The rows are grouped in 2 ways, from coarse to fine. Each group lies inside one group of the grouping before and may be the whole of it. The rows also spread widely along 2 directions, which tell nothing about the answers.
Known rows, each followed by its group in each grouping:
[  6  11 -26   2 -15   8  21  -1 -33   7   1  30 -19 -31   1   4 -27]  Q_148 Q_404
[ 15  -8   2  30 -10   6  38 -19   3  15  -8   6   3   3  -6  22   0]  Q_106 Q_869
[ 34  18 -22  15 -31   2  34 -36  -4  13   0  -3  -9 -12  -3  30  -6]  Q_106 Q_408
[-18  -8  17  22  -3  17  39 -15   6  25  11  -3 -48  -1  15  -9   5]  Q_601 Q_267
[ 10  -6 -12   8  15  13  28 -12 -30  16  25  26  -6 -23  -4 -36 -24]  Q_601 Q_376
[-30   0  24  13 -15  -2   5  17   3  24  10 -10  10  27  15   9  22]  Q_772 Q_745
[  6  -8   0   7 -27 -11   3  15 -35  16  32  11  36  13 -24 -20 -19]  Q_772 Q_29
[ -6 -22  -6  21  26   0  21   9 -14  24  28  28   6  -2 -18 -36 -10]  Q_601 Q_129
[-22 -37  45  41  25 -17  26   2  39  15 -16  -3   8  47   7  30  32]  Q_106 Q_478
[-31  26  -5   6 -16   6  30  -8 -15 -17 -24 -10 -60 -21  22  34  -5]  Q_148 Q_377
[ -9  19 -17  25 -19  21   2 -16 -25  15  -9 -24 -45   7  18  27  42]  Q_904 Q_366
[  8  15 -26  17 -28  29  17 -10 -34  11 -10 -17 -44 -22  17   8  29]  Q_904 Q_536
[-44  23  29  31 -28   2  17  -7  11   5 -16 -32 -26  19  29  38  33]  Q_772 Q_327
[ 21 -35 -16  20   8  -9  20 -12  -5  16  18  32  38  15 -25  -4   2]  Q_106 Q_448
[ 24  -6 -44  12 -14  20  -2  -6 -57  23  24   9  -2  -5 -18 -20   6]  Q_904 Q_366
[-73 -15  41  23  22 -12  30  16  25  -7 -29   0 -28  25  19  32  29]  Q_148 Q_377
[  7  -2 -29  19 -13  21   1 -11 -41  20  10  -5 -22   3  -4   1  23]  Q_904 Q_366
[-10 -38  27  35  21 -19  28  -3  35  23   0  17  27  45 -10  24  29]  Q_106 Q_408
[ -1 -14  -3  21  18   1  22   8 -13  22  20  20  -9  -3 -12 -28  -8]  Q_601 Q_129

New rows. What belongs after each?
[ -1  31 -10  14 -46   6  15 -13 -27   3  11 -14 -11 -11   6   9  -9]  Q_772 Q_327
[ 44  23 -32  12 -36  17  35 -40 -20   9  -3  -5 -16 -31   1  22 -18]  Q_106 Q_869
[-57 -32  40  45  26   5  16  24  18  16 -21  -6 -14  43  18  17  75]  Q_904 Q_536
[ -1 -18 -20  23   5  12  -4   4 -35  27  19  11   1  18 -14 -17  21]  Q_904 Q_366
[ -1  10  -4   4 -25   1   9  12 -20  24  21  -9   8   6   4  -1   7]  Q_772 Q_745
[ -6  17  -5  12 -24  29  37 -30  -5  19   3 -10 -71 -24  22  -4  -4]  Q_601 Q_267
[-21 -27  33  42  16 -16  33  -7  43  19 -14   9   9  47   0  44  40]  Q_106 Q_408
[ 10 -20 -25  16  -2  16  12   7 -44  19  11  10   3  -7  -9 -24  17]  Q_904 Q_536
[ 11  18 -11  21 -21  11  30 -40  12   6 -14  -4 -30   0  11  42  22]  Q_106 Q_448
[  4  15   5  30 -16  -2  36 -31  25  13 -21 -16 -26  12  18  57  28]  Q_106 Q_408
[-12 -15  14  31   5  -3  28 -21  28   8 -12  12  -4  25   5  35  32]  Q_106 Q_448
[-46  -7  23  42   3  12  16   7   7   9 -28 -21 -44  20  31  33  75]  Q_904 Q_536
[-39 -29   8  11  20 -18  22  18 -11  -2   0  29   2   5 -12  -6 -11]  Q_148 Q_377
[  2 -42   1  29  21  -6  24  -6  14  17   7  33  30  29 -18   9  14]  Q_106 Q_448
[-53  24  38  22 -27  10  14   9  26  14 -13 -40 -40  32  47  51  57]  Q_772 Q_745
[  7  12   6  24 -16   4  32 -29  10   5 -23 -25 -37   4  15  48  18]  Q_106 Q_478
[-24  16   5  32 -14  25  20  -4  -8   9 -24 -26 -53  -1  33  34  59]  Q_904 Q_536
[-43  22   2  11  -8   3  29  -4  -3 -14 -28  -5 -53 -13  21  34   5]  Q_148 Q_377
[-45 -32  22  43  25   1   2   9   7  22  -6  -2 -12  56   4  10  63]  Q_904 Q_366
[ -9   9  21  33 -11  -3  41 -24  38  14 -25 -13 -28  26  20  63  31]  Q_106 Q_408
[-30   3  21  25  -4  20  37 -21  18  23  -7 -19 -76  -2  34   7  18]  Q_601 Q_267
[ 41 -20 -25  12  -4  -4  25 -13  -5  28  18  25  33   4 -31  -2 -17]  Q_106 Q_408
[-51 -17  39  32  36   5  38  -4  26  13  -8   6 -35  17  32   4  32]  Q_601 Q_376
[ -7  -5  22  33  -1  -5  33 -19  22  12 -20 -19 -19  22  16  39  20]  Q_106 Q_478
[-22 -19   2  34  12  10  -1   4 -11  19   1  -3 -16  38  -2   6  46]  Q_904 Q_366
[ -7 -30 -12  24   9   7  -7   7 -29  25  18  10   9  30 -19 -16  29]  Q_904 Q_366
[ 41  -4 -37   9 -15   7  24 -26 -18  16  12  22  14  -7 -20   2  -9]  Q_106 Q_448
[-55 -24  29  19  28 -15  27  23   8  -3 -12  20 -11  15   2  11   8]  Q_148 Q_377
[ -7  -9 -10  25  -8  17  15   3 -31  14  -1  -1 -22  -3   3   0  36]  Q_904 Q_536
[ -3   5   1  25  -8   5  31 -29  19   5 -15   3 -19  10   8  40  29]  Q_106 Q_448
[ 24  -1 -39  15 -16  17  -5 -11 -55  23  21   1  -6  -5 -18 -17   4]  Q_904 Q_366
[-53   4  13  12   3  -5  29   8   5 -11 -26  -6 -43  -4  22  34  10]  Q_148 Q_377
[-65  -8  34  19  18 -13  29  15  17 -11 -26   2 -29  17  19  30  23]  Q_148 Q_377
[-45 -24  37  32  44   3  34   3  19  13   2  11 -21  21  19  -7  21]  Q_601 Q_376
[ -4 -19   4   4 -10  -1   3  25 -22  27  31  10  37  19 -11 -20  -3]  Q_772 Q_745
[ 28  -2 -16  18 -16  -3  33 -23   1  15   6  12   8   0 -13  19  -4]  Q_106 Q_408
[ -5  -7 -16   6  -5   1  21  10 -23  12  -2  35  -7 -16  -9  -1 -16]  Q_148 Q_404
[ -5  -7   5   2 -20  -1   2  20 -19  30  22   1  25  18  -1 -10   7]  Q_772 Q_745
[-14 -31   1  28  10   9   9  17 -18  17   3  15   6  11  -9 -12  33]  Q_904 Q_536
[-14  -4  11   7 -14  -6   5  20 -13  26  25   1  22  19   2  -3  11]  Q_772 Q_745
[-39   6   0   6  -1  -6  28   0 -12 -11 -20   1 -33 -10  13  22  -8]  Q_148 Q_377
[-18  13  -7  29 -15  21   8 -13 -14  15 -12 -26 -49  17  21  32  55]  Q_904 Q_366
[-30   5   5  37  -1  19   8 -10  -6  18 -16 -24 -43  30  21  35  61]  Q_904 Q_366
[-49 -19  44  24   5  -9   8  33  22  28   6  -6  18  46  17  11  38]  Q_772 Q_745
